There are 5 ways to turn a row about zero (a turn may also mirror it). The second row of each pair is the first, turned, with some noise.
Some pairs, each with its turn after it:
[-2.11 -1.52  5.53 -2.79 -2.90]
[ 3.66  5.14 -3.00  0.10  1.75]
(1)

[ 1.42  5.53 -0.87 -0.58 -0.33]
[-1.89 -3.64 -1.90 -1.92  2.45]
(1)

[-1.50  0.54 -2.33 -0.71 -0.92]
[-0.89  2.24  0.58 -1.24  1.19]
(2)

[ 0.22  0.46  2.84 -2.08  2.54]
[-1.57 -1.28 -1.49  2.05 -2.78]
(2)

[ 3.42 -2.59  0.17  1.58  0.03]
[0.61 2.63 3.38 1.11 0.78]
(4)

[-5.53  0.23  0.67  2.51 -1.09]
[-1.70 -1.12  4.01 -4.45 -0.63]
(2)

[-1.74  4.01  1.82 -1.63 -0.24]
[ 1.30 -1.19 -3.00  0.51  3.04]
(1)

[-2.28 -0.11  0.78 -2.29  4.32]
[-0.11  1.40 -4.32  2.03 -1.07]
(4)

[ 0.58 -2.16  0.20  0.26  0.91]
[ 0.22  0.03  0.32 -2.43 -0.36]
(0)

[ 2.40  1.75 -0.87  0.54 -4.25]
[ 1.36 -1.48  3.36 -3.53  0.15]
(4)

[ 2.61 -5.15  0.51 -1.54  0.69]
[-2.25  4.99  1.18  1.49 -2.27]
(1)

[ 0.71  3.73  0.34  3.38 -0.68]
[ 1.62  2.30  2.13  3.58 -1.50]
(0)

[ 0.46 -1.12 -5.53 -0.13 -4.54]
[-4.07 -1.77 -2.04  0.73 -5.11]
(3)

[-1.25  0.16  2.55 -0.81  2.98]
[ 1.74  2.31  2.22 -1.32  1.98]
(3)

[-0.04  1.26 -1.51  5.53 -0.39]
[-0.28  0.84 -0.18  6.05 -0.57]
(3)

[ 2.12 -0.99 -0.83 -0.01 -0.55]
[ 0.28  1.33  1.54 -1.09  0.62]
(4)

[ 1.02 -2.80 -0.70 -0.50  5.53]
[-1.02 -1.40  2.44 -5.02 -2.72]
(0)

[-3.09  0.07  4.82 -0.15 -2.65]
[ 2.74 -4.33 -0.48  2.56  0.44]
(4)

[-0.09 -0.65  2.46 -0.97 -0.11]
[ 1.95 -0.30 -0.83  1.22  0.12]
(4)

[ 1.65 -0.39 -4.82 -0.70  1.38]
[-3.78 -1.57  3.33  0.24  0.46]
(1)

[ 0.24 -4.73 -0.07 -3.79 -0.36]
[-2.80 -0.19  1.40  4.33  2.12]
(2)

[ 5.53 -0.90  0.79 -4.78 -0.01]
[-5.97  4.18 -2.08  0.01  0.68]
(1)

[ 1.98 -0.23  0.43 -1.56 -1.54]
[-0.01 -1.37 -1.49  0.97  1.69]
(2)

[-0.16 -2.01 -1.93 -0.50 -0.22]
[ 1.13 -1.61 -0.79 -2.06  0.17]
(0)

[-0.04  2.01 -0.44 -1.71  0.17]
[-1.34  1.12 -2.36 -0.46 -0.01]
(2)

[-1.39  2.46 -1.51 -3.60 -1.35]
[ 1.44 -2.55  0.55 -2.47 -3.96]
(3)

[ 0.09  3.94 -0.70 -5.02 -2.10]
[-2.41 -3.72 -0.03  3.98  3.57]
(0)

[-0.30 -0.06 -1.27 -5.53 -0.21]
[-2.62 -4.45 -1.05 -0.67  2.01]
(0)

[-3.18 -0.84  0.95  0.29 -2.51]
[-1.97 -1.18  3.19  0.25 -0.45]
(3)

[-0.39 -1.22 -1.61 -4.05 -0.57]
[-1.54 -0.09 -0.55 -3.74 -1.62]
(3)

New pairs. What belongs after each?
[ 0.07  0.74  5.25  2.35 -0.27]
[ 2.31 -2.63  1.48  3.99 -2.80]
(4)

[ 5.53 -0.86  5.53  0.65 -1.22]
[ 3.08 -6.36 -2.74  3.22  0.17]
(2)

[-0.08 -0.04  2.58 -2.75 -0.21]
[ 3.25 -0.27 -1.86  0.80 -0.64]
(4)

[ 0.86 -2.28  0.44  0.52  3.85]
[-0.81  3.20 -0.35  2.61 -0.57]
(4)

[ 5.03 -0.04 -0.57  0.38  0.06]
[ 2.16 -0.11  3.85 -1.40  2.15]
(0)

[-1.31  0.58 -0.50  0.30 -0.39]
[-0.32 -0.25 -0.96  1.05 -1.14]
(0)

[-2.84 -2.36 -2.98  0.43 -3.38]
[ 2.07  0.63  4.27 -2.60  0.43]
(1)

[ 0.83 -1.93 -0.09 -0.74 -0.17]
[-0.07 -0.49  0.63  1.80  0.75]
(2)

[-5.53 -1.16 -1.29  3.70  4.30]
[-6.43 -0.82 -2.69  4.15  0.37]
(4)

[ 0.52 -5.53 -0.60  0.07 -0.35]
[0.49 2.94 1.19 1.70 4.74]
(4)

[-0.10  0.15  2.96  2.17  1.11]
[ 0.99 -2.35  1.10 -0.55 -2.28]
(2)

[ 1.90 -5.53 -0.13  2.07 -5.53]
[-7.36 -2.30 -1.18  1.79  1.88]
(3)

[ 2.10  1.24  1.26 -4.09  4.34]
[ 2.33  3.98 -3.09 -0.74 -3.13]
(4)

[-2.38 -0.87  4.06  1.05  0.41]
[ 1.17 -2.16 -0.92  4.24 -0.12]
(4)

[ 0.15 -0.08  2.23 -2.30  0.59]
[ 0.79 -0.43  0.82 -2.87  1.42]
(3)

[ 0.38 -0.54  0.80  0.61  2.34]
[-0.64  0.91  1.65 -1.09 -1.43]
(0)

[-1.22 -0.24  2.84  3.80  1.36]
[-1.60 -1.52  1.29  4.39 -1.40]
(4)

[0.32 1.65 0.62 4.07 2.10]
[1.58 1.84 0.39 3.71 0.76]
(3)

[ 0.60 -5.53 -2.10  1.69  0.15]
[-5.05  3.29 -1.35  0.57  0.89]
(3)

[ 5.27  1.81  1.07 -0.68 -1.64]
[ 2.85 -1.95 -4.88  0.82  1.61]
(2)

[-1.51  1.43 -0.07 -1.21 -2.79]
[ 1.48  0.32 -0.19 -2.01  3.00]
(1)

[-0.36 -1.89 -0.97 -1.99 -1.01]
[-0.59  2.28  1.61 -0.39  1.50]
(1)

[-0.82 -4.69  1.48 -0.41  3.83]
[-0.35  3.74 -1.70  4.44  1.76]
(4)

[-2.77 -0.12  0.43  0.20  5.53]
[ 1.29 -2.34  0.54  5.79 -0.35]
(1)

[-1.85  0.39  5.08 -2.54 -0.41]
[ 2.56  2.90 -3.19  1.53  1.95]
(1)

